There are 11 hidden switches. A switch that is on adds its own fixed numbers to the row, and there is some noise. The rows also spread widely along 15 directions, which tell nothing about the answers.
Known rows, each followed by its switches (1 for on, 0 for off):
[ 1.20  3.49  2.10  0.23  1.16 -2.31  1.36  0.62  1.79 -2.24 -2.78 -2.35
 -1.60  3.63  0.36  5.03  0.72  0.48 -5.25  2.74  0.61  2.51 -0.05 -2.71
 -1.69  2.06 -0.74]
1 0 0 0 1 0 0 1 1 0 1
[ 2.50 -2.60 -2.13 -2.69 -0.33  2.00  0.78 -3.08  0.40  5.15  1.50  1.16
  2.83 -3.20 -1.56 -3.12  3.73 -2.45  5.10 -0.08 -1.05 -1.37 -0.90 -4.90
  2.32 -1.68  1.61]
1 0 0 1 0 0 1 1 1 0 0
[-1.61 -0.59 -1.37 -3.48  1.79  2.33 -2.41  0.02 -0.91  1.14 -1.07  0.38
  5.40 -0.67 -0.18  0.70 -1.59 -0.12  2.47 -1.69  1.11 -0.54 -1.48  1.25
 -0.21  0.70 -0.68]
1 0 1 0 1 1 0 0 1 1 0
[-3.99 -1.75 -3.64 -2.10 -4.40 -1.31 -0.15 -5.10 -1.71  5.48 -1.99 -3.77
  2.75 -0.30  1.09  4.49 -4.73 -2.46 -3.26  0.72 -0.25 -5.08 -1.01  1.66
  5.27  2.13  1.85]
0 1 1 0 0 1 0 1 1 1 1
[ 0.48 -1.40 -4.00 -0.45 -3.11 -0.72  1.46 -1.06  0.34  0.15 -2.60  4.79
  1.40 -0.25 -1.34  3.38 -2.07 -0.09 -0.70 -0.92  1.54 -1.53  1.70 -2.77
 -1.06  1.50  0.39]
1 1 0 0 1 1 0 1 0 0 0
[ 1.27 -1.04  0.43 -0.23 -2.31  1.67  2.37  0.78  0.29 -0.51  0.66  1.07
 -0.14  1.92 -0.60  3.97  2.91 -0.88 -2.17 -1.16 -1.60  0.86 -0.64 -1.05
  1.29 -0.83 -1.80]
0 1 1 0 0 0 1 0 1 0 1
[-0.23 -2.51 -1.66 -3.47 -5.96 -1.90  3.63 -1.27 -0.29  1.12 -0.26  1.35
  1.14  1.88  2.41 -0.15 -6.22 -2.19 -3.08 -0.68  1.58 -8.11  0.33 -2.03
  1.48  2.81  1.91]
0 0 1 0 0 1 1 1 1 1 0
[ 0.29 -1.66 -0.03 -1.64 -3.51  1.41  6.22 -3.85  2.76  2.27 -0.65  1.13
  1.74  0.15  0.26  0.78  2.31  1.70 -3.62 -0.93 -5.31 -0.75 -1.17 -0.06
  1.17 -0.08  0.98]
1 1 0 0 1 0 0 0 1 0 1
[ 0.12  2.26 -0.07  1.72  2.14  0.77 -0.43 -2.08 -0.29 -3.84 -1.46 -1.48
  1.13 -0.13 -2.10  2.55  0.96  0.10  0.50 -0.72  2.28  2.95 -2.60 -0.21
 -0.29 -2.10  0.19]
1 0 0 0 0 0 0 1 0 1 1
[ 1.47 -1.69 -3.05  0.02 -3.09  0.25  1.41 -0.76 -0.12  3.54 -1.37  1.23
  1.20  0.26 -1.40  5.64  2.84 -1.97 -3.25  0.47 -0.86  0.71 -0.10 -1.86
  4.27 -0.53 -1.59]
1 1 1 0 1 0 0 0 0 1 1
[ 0.88 -1.72 -2.55 -0.65  2.28  1.28 -0.34 -0.52 -2.31 -3.29  4.03  3.81
  1.77 -3.61 -1.51 -0.72  2.02 -2.57  1.32 -4.90  1.74 -0.07 -2.00  4.02
 -1.27 -3.28 -1.26]
0 1 1 0 0 1 0 1 0 0 0
[-1.04  0.87 -0.52 -1.93  1.27  1.32 -2.11  0.73 -2.48 -0.96  2.81 -0.95
  0.75 -0.65 -0.55 -0.51 -1.66 -2.40  1.34  2.21 -1.52 -0.28 -2.28  3.69
 -3.70  0.30  2.26]
0 0 1 0 1 1 1 0 0 0 0
[-0.77  0.27  0.59 -0.91 -1.83  3.82 -1.97  1.28  0.25  1.06  0.13  3.24
  3.25  0.42 -2.06  0.00  1.33  2.36  1.64  2.52 -3.81  2.13 -0.47 -1.01
  1.37 -2.85 -0.07]
0 1 0 0 1 0 0 0 0 0 1
[-1.21  1.13 -0.69 -1.73  1.81 -0.50 -1.41 -2.89  0.47 -1.24 -0.58  1.39
  0.96 -0.85 -0.84 -0.81 -2.69  1.05  0.61  0.66  1.09 -0.55  0.77 -2.50
 -3.56 -0.48  2.81]
0 0 1 0 1 0 1 0 0 1 0
[ 0.42  0.61 -1.44 -1.14 -0.84 -3.26  4.07  1.57  1.51 -0.15  2.69 -0.61
 -1.15 -0.44  2.61 -1.24  1.91 -0.98 -2.41 -1.31 -3.05 -0.80  0.43  0.95
 -0.12  2.83 -0.82]
1 0 1 0 1 1 0 0 1 0 0
[ 1.79  0.47 -0.65 -0.81  3.32 -0.87 -2.51 -2.99 -1.30 -1.22 -1.17 -0.94
  2.88 -0.08 -2.32  0.62  1.57 -1.52  2.99  2.92 -2.12  1.22 -1.60  0.29
 -1.14  0.15  1.09]
0 0 1 0 1 0 0 1 1 0 0
[-3.50 -0.36 -1.17 -1.65 -0.52 -0.94 -2.93  1.13 -0.67  0.07 -1.95 -0.25
  0.92  2.25  0.16  4.60 -1.65  0.67  1.06  0.75 -2.99  1.03  3.10  0.15
 -0.42  2.75 -1.90]
0 1 1 0 1 0 0 0 0 1 0
[-0.79  1.19  2.13 -1.02 -2.43 -0.12  3.28  2.60  0.56  0.17  2.61 -6.11
 -1.31  1.92  2.77 -0.54  1.38 -1.33 -0.38 -0.22 -1.96 -0.94 -2.08 -0.27
  2.16  2.21 -0.92]
0 0 0 0 1 1 0 0 1 1 0
[ 1.67  0.47 -2.82  1.73 -0.97 -4.17  1.88 -3.26  1.38  0.89 -0.03  0.01
 -1.11 -0.62 -0.69  4.34  3.88 -0.91 -3.89  1.28 -1.27  0.87  0.62 -1.82
  2.55  0.26 -0.27]
1 0 1 0 1 1 0 1 1 0 0
[-0.96  0.09 -2.06  0.14 -3.54  1.84  2.33  2.32 -0.14  1.84 -0.11 -0.31
 -1.36  0.48  0.26  5.63 -0.15 -1.49 -2.77 -2.04  2.07  1.03 -0.56 -1.00
  0.15  0.73 -0.60]
1 1 1 0 0 0 0 0 1 1 0
[ 0.54  0.82 -1.65 -0.07 -2.62 -3.88  2.18 -1.86  1.60 -0.19 -1.16  1.63
 -1.59  1.30  0.43  2.11 -1.79  0.56 -5.29  2.17 -0.15 -1.52  1.75 -3.45
 -0.27  1.86  1.75]
0 1 1 1 0 0 0 0 1 1 0
[-1.74  0.82 -0.81 -2.01 -3.87 -0.09  0.76  0.99  1.39  4.01  0.21 -0.22
  0.94  1.23  1.00  2.90  0.01  0.05 -3.64  3.51 -3.98 -0.73  1.11 -2.11
  1.99  1.27  0.78]
0 1 1 0 1 1 1 1 1 1 1
[ 5.18 -1.58 -0.76 -0.88  0.39 -0.16  3.33 -5.71  2.98 -0.25 -0.38  1.79
  2.91  0.42 -1.34 -1.12  5.05  1.02 -0.71  0.93 -2.11 -0.99 -2.30 -3.00
  2.11 -0.37 -0.23]
0 0 1 0 0 1 1 0 1 1 0
[ 1.29 -0.26 -2.01 -1.13 -1.43  2.37 -0.20  1.41 -0.30  3.67 -1.09  0.68
  0.74  0.59 -0.84  3.04  0.94 -1.76 -0.90  2.45 -0.74  1.55 -0.75 -0.94
  0.59  0.22 -0.13]
0 0 1 0 0 0 0 1 0 0 0
[ 2.23 -0.35 -3.65 -0.19  0.64 -1.34 -1.70  1.93 -0.36  2.07  4.05  0.61
 -2.26 -0.10  0.07  5.02  2.86 -2.22 -4.39  2.61  2.75  0.09 -1.61  1.69
  0.46  2.57 -4.76]
0 0 1 0 1 0 1 0 0 1 0
[ 1.95 -0.30 -1.33  0.44 -3.75  2.67  2.74 -0.46 -1.25 -0.98  1.30  0.34
 -2.48  0.45 -1.23  3.38 -3.43 -2.70 -2.07 -0.38  6.86 -2.89 -4.01 -1.68
 -3.49  0.38  2.41]
0 0 1 0 0 0 1 0 1 0 0
[-2.10  2.40  1.10 -1.52 -0.04 -0.72  0.10  0.29  0.31  2.25 -1.00 -3.81
 -1.69  1.81  1.57  1.41 -0.88 -0.32 -3.73  3.28 -3.87  1.72  0.69  0.56
 -0.32  1.15  1.61]
0 1 0 0 0 0 0 0 0 0 0
[ 3.61 -0.74  0.92 -0.84  0.75  0.11  0.67 -3.11 -0.66 -5.25  0.11  3.36
  3.81  0.36 -3.07 -2.91  0.30 -0.10  3.13  1.31 -1.12 -1.24 -2.34 -1.60
 -1.75 -2.08  2.28]
1 0 0 1 0 0 0 1 1 1 1
[ 0.27  0.46 -2.43 -2.51  1.21  0.65  0.64 -1.26 -0.61  3.61 -2.34  0.20
  0.22 -1.13 -0.83  2.69 -1.36 -2.93 -2.82  0.86  1.01  1.52  0.38 -1.93
 -3.21  0.26  3.16]
0 0 1 1 0 0 0 0 0 1 1
[ 4.00  0.14 -3.78 -0.59 -1.77 -0.15  3.21 -1.64  2.40  2.66 -1.22  4.49
  1.12 -2.03 -2.03  0.06  1.44 -0.59 -0.56  1.61  1.27 -0.12  0.33 -6.59
 -2.26  0.28  2.78]
1 0 1 0 1 0 0 1 1 1 1
[-0.22  5.34 -1.72  2.20  0.51 -1.08  0.96  0.06 -0.35 -0.97 -1.34 -2.07
  0.13 -1.48 -0.78  1.19 -0.64 -0.95 -2.86  2.84 -0.23  3.10 -2.63  0.80
 -0.95 -0.52  4.16]
1 0 0 0 1 0 1 0 1 0 0

New rows. What belongs after each?
[ 1.50  2.94 -1.24 -1.58 -0.01  0.17  0.97  1.98  2.56  1.36 -1.67  0.61
  1.91  0.72  0.38  0.92 -0.62  1.22 -2.58  3.42  1.42  0.57 -1.22 -2.83
 -2.08  3.28  0.16]
1 0 0 0 1 1 0 1 1 1 1
[ 0.86 -0.09  0.48 -1.99  2.20  1.95 -1.97 -0.81  0.31 -0.97  1.14 -0.10
  3.01  0.75 -0.97  1.47  1.45  0.74  1.12  1.30  0.80 -0.23 -2.91  0.51
 -0.74  0.82 -2.57]
0 0 0 0 1 0 1 1 1 1 1
[ 2.19 -0.84 -0.29 -1.11 -1.26  1.43 -2.55  1.51 -2.93 -1.58 -0.53  4.32
  2.76  1.72 -2.82  1.96 -0.64 -2.21  0.66  3.60 -1.52  0.03 -0.54 -0.32
 -0.11 -2.09  0.58]
0 1 0 0 1 0 1 1 0 0 0
[-0.14  0.80 -0.38 -1.28 -0.71 -1.66  1.43 -6.36  1.41 -0.63 -2.08  0.78
  2.82 -0.48 -1.28 -2.17 -2.27  1.73 -0.47  2.55 -2.36 -1.91 -0.33 -2.61
 -0.98 -0.26  5.34]
1 0 0 1 0 1 0 0 1 1 1
[ 0.18  1.61 -3.04 -1.77  0.21 -0.31  2.50  0.50  3.72  2.92 -2.22  2.85
  2.51 -0.67  1.36  1.45  1.10  2.70 -4.56  0.13 -1.70  1.65  0.36  0.01
 -0.46  2.80 -0.85]
1 0 1 0 1 1 0 0 1 0 0
[ 0.08  0.61 -3.49 -0.78 -1.24 -0.70  2.46 -1.39  0.91  3.74  0.93 -0.31
 -0.88 -2.33  0.13  0.12  0.65 -1.49 -1.30  1.96 -1.81 -0.12 -0.71 -0.89
 -1.08  1.93  2.48]
1 0 0 1 1 0 1 0 0 0 0
[-1.72 -0.45 -1.82  0.25 -4.34 -0.40  3.20 -0.06  0.42  1.89 -0.34  1.54
  1.38  0.03  0.96  3.30  0.97  0.14 -4.49 -1.87 -3.60 -0.16  0.02  1.45
  5.29 -1.41 -0.61]
0 0 1 0 1 0 1 0 1 0 0
[ 1.45 -0.19 -1.09 -1.39 -1.72 -0.21  2.52 -2.48  3.65  1.81 -2.61  2.43
  0.20  1.33 -0.69  1.74  0.08  2.73 -2.01  2.07 -0.08 -0.23  1.42 -5.77
 -1.74  2.14  0.34]
1 0 0 0 1 0 0 0 0 1 1
[ 0.35  3.47  0.58 -3.14  1.53  1.58  1.29  2.70  0.67  3.02 -1.79 -3.98
  2.79  0.51  1.94 -1.59 -0.64 -1.62 -1.71  2.42 -0.96  1.40 -2.72 -0.23
  0.03  1.84  1.53]
1 0 0 0 0 0 0 1 1 1 1
[-0.28 -1.20 -3.45  0.51  1.90 -2.52 -4.66 -1.56 -0.47 -0.23  1.35  1.01
  1.05 -0.16 -1.31  5.70  3.08  0.24 -0.40  0.81  0.87  0.74  0.50  1.55
  3.00  0.84 -5.38]
0 0 1 0 1 1 0 1 0 1 0
[-3.84  0.15 -1.81  0.98 -0.53 -3.69  0.02 -4.59  0.47 -1.49  2.30 -0.87
  0.03 -2.06  0.45  0.05  0.81  1.72 -0.72 -0.99 -3.97 -0.87  0.40  3.11
  2.80 -0.75 -0.17]
1 1 0 0 1 0 0 1 0 0 0
[ 0.50  0.96 -1.03 -0.34  1.55 -1.28 -0.71  1.60  1.72  0.14  2.11  2.14
 -0.66 -1.03  0.02  1.25  3.51  0.84 -2.00 -0.80  1.55  2.00  0.93 -2.45
  0.64 -0.81 -2.60]
1 0 1 1 1 1 0 0 0 0 0
[ 0.32 -0.19 -2.29 -0.82 -1.63 -2.95  1.36 -1.95  0.05  0.92  2.45 -0.34
 -2.23 -0.82  0.49 -0.27 -0.84 -1.83 -1.43  1.83 -0.66 -2.78  0.45 -1.01
 -1.06  1.95  1.64]
0 0 0 0 1 1 1 0 0 0 0
[ 1.66  0.97 -3.96 -0.27  1.10 -0.19 -0.14 -2.46  2.64  1.37  0.24  0.73
  0.66 -1.93 -0.98  1.20  0.60  1.17 -0.44  1.71  4.45 -0.48 -1.92 -2.87
 -2.38  2.77 -0.35]
1 0 1 0 1 1 0 1 0 1 0
[ 1.54  2.76 -1.99 -0.21  0.62 -1.98  2.41 -3.51  2.42  1.17  0.56  0.82
  0.97 -3.00 -0.38 -3.99  0.32  1.16 -1.75  2.71 -0.75 -0.41 -1.66 -1.87
 -1.44  0.12  3.88]
1 0 0 0 1 0 0 0 1 0 1
[-0.41 -1.08 -0.43 -0.99 -2.99 -0.82  2.05 -3.22  1.00  0.95 -0.06  2.36
 -1.05  1.00 -0.55  2.06 -0.73  1.11 -3.85  1.96 -2.92 -1.06  1.06 -0.98
 -0.85 -0.84  2.22]
1 0 1 0 1 0 0 0 0 0 0
[-1.57  2.29 -0.74  0.26  0.25 -0.65  0.68 -1.22 -1.92 -0.81  0.95 -1.64
 -0.36 -2.77 -0.23 -1.60 -2.30 -2.33 -0.81 -1.13  2.20 -0.13 -1.88  0.34
 -0.34 -3.02  4.12]
1 0 0 0 1 0 0 0 0 0 0
[ 2.85 -0.16 -2.37 -0.88  0.43  0.95  2.15 -3.13  0.55  2.29 -1.14 -1.31
  1.35 -0.15 -1.39  2.48  1.91 -1.09 -1.35  3.00 -1.59  0.82 -3.39  1.16
 -2.00  2.65  0.88]
0 0 0 0 1 0 0 0 1 1 0
[ 0.55  2.43 -1.01  0.93 -0.26  0.16 -0.44  1.20 -0.69 -0.28  1.28 -1.68
  0.02  0.59  0.12  1.72  1.08 -0.94 -3.16  3.04 -1.38  1.50 -3.05  3.32
  2.01  0.06 -0.37]
0 0 0 0 0 1 1 0 0 0 0
[-0.81  1.55 -0.63 -0.07 -2.14  0.70  0.37 -0.94  2.50 -1.59  1.85  3.60
  2.76 -1.35 -0.24 -3.81 -1.39  4.55  0.52  0.52  1.01 -1.98 -2.06 -1.50
  0.33 -1.12  1.36]
1 0 1 0 1 1 0 0 1 0 0
[-1.74 -0.79 -2.32  1.23 -3.32 -3.89 -2.80 -0.86 -3.67 -1.24  3.52 -1.02
  0.80 -0.53 -0.39  2.08 -1.43 -3.04  0.39  1.00  0.65 -4.32 -0.98  1.53
  6.32 -0.84 -1.34]
0 0 0 0 1 0 1 1 1 1 1
[ 3.27 -0.46 -1.91 -3.30  1.33  1.13  1.13  1.39  1.51  2.85 -3.81  0.68
  3.51  1.99  0.22  3.35  2.24 -0.98 -2.04  1.97 -1.18  1.40 -1.04 -0.63
 -0.26  4.32 -2.96]
1 1 0 0 1 1 0 1 0 0 0
[-2.80  1.54 -2.34 -1.94 -1.69 -1.29  0.03  1.08  1.86  3.28 -0.38  4.58
  1.18 -0.26  1.40  1.20 -1.73  2.95 -6.52  2.78 -5.00  0.82  2.73  2.38
 -0.21  0.60  0.44]
0 0 0 0 1 1 0 0 0 0 1
[ 2.76 -0.61 -5.61  1.89  1.11 -4.36  1.93 -4.15 -1.33 -3.09 -1.99 -0.25
 -0.22 -2.59 -2.14  0.97  0.38 -3.63  3.85 -2.69  2.38 -0.71  0.06 -2.15
 -1.75  2.90  0.87]
0 1 0 0 1 0 0 0 0 0 0
[ 0.06 -1.10  0.57  0.07 -0.13 -0.22  0.24  1.19 -2.40 -6.35  2.34  0.19
  2.65  1.60 -0.46  1.40  1.21 -0.65  1.69 -1.79 -2.94 -0.49 -3.06  6.36
  1.15  0.32 -3.53]
0 0 0 0 1 0 0 1 1 1 0
[ 2.90 -0.95 -2.12 -0.09 -2.72  1.23  3.55  0.38  0.08 -0.31 -2.12  2.20
  0.92  1.07 -1.80  4.64  1.44 -1.94 -1.49 -0.65 -0.08  1.06 -0.59 -2.37
 -1.76  1.01  0.57]
0 1 1 0 1 1 0 0 1 1 0
[-1.37  2.80 -2.43  0.68 -2.17 -1.65  0.34  1.16  1.89  3.07  2.40  0.38
 -2.46 -1.26  1.23  0.43  0.01  1.24 -5.17  2.80  0.17  0.69  0.61 -0.98
  1.39 -0.21  0.83]
1 0 0 0 0 1 0 0 0 1 0
[-0.27  1.10 -0.08 -1.51  0.87  0.52 -2.35 -3.05  1.84  3.01 -1.99 -1.06
  2.42  0.04 -0.92 -0.30  0.05  2.35  0.65  3.78  0.64  0.13 -1.18 -4.03
  2.05  0.23  0.73]
1 0 0 1 1 0 0 0 0 0 0
[ 0.32  0.40 -4.25  1.02 -4.54 -0.16  3.81 -2.54  1.26  0.95 -4.35  3.18
  2.94 -0.56 -2.06  2.98 -0.56  0.54 -0.80  1.69 -4.78  1.06  0.49 -1.55
 -0.36  1.45  3.93]
1 1 0 1 0 1 0 1 1 0 1
[-0.32  1.29 -0.90 -1.18 -1.00 -0.50  2.91  0.05  1.07 -0.45 -3.48 -2.21
  1.80  1.00  1.34 -0.93 -1.78 -0.56  1.28 -1.05 -0.80 -0.48 -0.16 -2.08
  0.31  2.53  1.43]
1 0 0 0 0 1 0 1 0 0 0
[ 3.30  2.11 -0.86  2.62 -1.16 -2.09 -0.59  0.52 -1.55 -4.48 -2.65 -1.21
  1.20  1.82 -1.78  3.69 -1.65 -2.23 -0.10  0.69  7.85 -1.29 -3.31 -4.24
  2.64  0.64 -0.69]
1 0 0 0 1 1 0 1 1 0 0
[-0.14  2.38 -1.27 -1.88  2.17 -2.82 -1.45 -1.03  0.04  0.08 -2.08  1.74
 -0.09  0.49  0.17  3.60 -2.67 -1.13 -6.80  2.54  2.18  0.19  1.41 -1.33
 -2.69  0.61  1.73]
0 1 1 0 1 1 1 1 0 0 0
[-0.62  0.91 -2.41 -0.30 -0.88 -3.28  0.50  0.19  0.99  3.18  1.92 -1.25
 -3.37 -0.54  1.24  3.80  1.24 -1.42 -5.26  1.30  0.75  0.01  1.49 -1.39
  0.68  1.78 -1.01]
1 0 1 0 1 1 0 0 0 0 1
[-0.24  0.74 -0.10 -1.69 -0.96  1.47 -0.42 -0.56  1.54  4.10 -1.99 -2.60
  1.40 -0.15 -0.73 -0.89  1.40 -0.64  4.58  1.89 -1.16  0.77  0.93 -7.81
  1.17  0.42  1.68]
0 1 1 0 1 0 0 1 0 0 1
[ 3.34  0.23 -0.30 -2.02  1.99  0.37 -0.83 -0.06  0.53 -0.80 -2.24  2.78
  2.53  2.18 -1.88  1.55  1.69 -0.73 -0.25  3.22 -2.04  2.02  0.65 -3.19
 -1.94  0.58  0.36]
0 0 1 1 0 1 1 0 0 1 1
[-1.61 -0.82 -2.06 -1.45 -0.04  0.94 -2.30  0.18 -2.82  2.24  2.77  0.24
  0.57 -2.34 -0.55  0.95 -0.58 -3.39  0.55 -0.70  0.88 -0.64 -0.62  1.76
  1.06 -2.53  0.46]
1 0 1 0 0 0 0 1 0 0 1
[ 0.65  0.64  1.37  0.80 -1.47 -0.73  0.15  0.13  0.66 -3.01  0.91 -0.50
 -0.76  2.93 -0.88  2.47  1.54  1.11 -1.33  3.02 -1.68  0.70 -1.00 -0.94
  1.02  0.21 -1.50]
1 0 0 1 0 0 0 1 0 1 1
[ 2.55 -0.92 -1.84 -3.87  1.00 -1.01  2.88 -3.28  2.04  3.38  0.34 -0.43
 -0.39 -0.03  1.17  0.94 -0.30 -1.37 -3.91  1.93  1.63 -3.05 -1.25 -1.76
 -3.57  4.25  0.37]
0 0 0 0 1 0 1 1 1 1 0
[ 0.78  1.81 -0.80  1.39 -1.29 -0.85 -1.01  1.49  0.99 -1.05 -0.47 -1.53
 -0.46  2.42 -0.32  3.35  0.45  1.10 -0.73  2.94  2.05  0.32 -1.63 -2.17
  1.55  2.81 -2.71]
1 0 1 0 1 0 0 0 0 0 1
[ 0.70  1.83 -3.27 -0.02 -3.02 -1.83  2.08 -1.34  1.28 -0.84 -3.70  3.04
  2.23  0.23 -1.08  0.41 -3.91  0.82 -1.02  3.16 -0.94 -1.25  0.47 -3.19
 -2.49  3.12  4.25]
1 1 0 1 0 1 0 1 1 0 1
[ 2.21 -2.63 -1.94 -0.99 -3.14  0.23 -0.65 -1.83 -1.06  2.36 -0.52  0.10
 -0.96  1.30 -1.10  2.89 -2.28 -2.49  0.85  1.45  5.36 -4.03 -0.77 -4.85
  1.29  1.46 -0.50]
0 0 0 0 0 0 0 1 0 0 0
[ 1.26  1.08  0.04 -2.39  1.10  0.36  1.48 -0.22  0.23  0.54 -2.42 -4.94
  1.40  1.69  0.41  0.93 -0.25 -2.43  1.95  1.07 -0.07  0.09 -1.75 -2.21
 -2.47  4.27  1.30]
0 0 1 0 1 1 0 0 1 1 0
[ 0.15  2.01 -4.92 -1.11 -0.36 -2.22 -0.44  0.64 -3.43  3.22 -4.86 -1.71
  5.01 -1.72 -0.41  1.58 -2.77 -5.44 -0.24  1.40 -0.75  0.30 -0.52  0.44
  2.81  1.59  3.58]
1 1 0 0 1 1 0 0 1 1 0
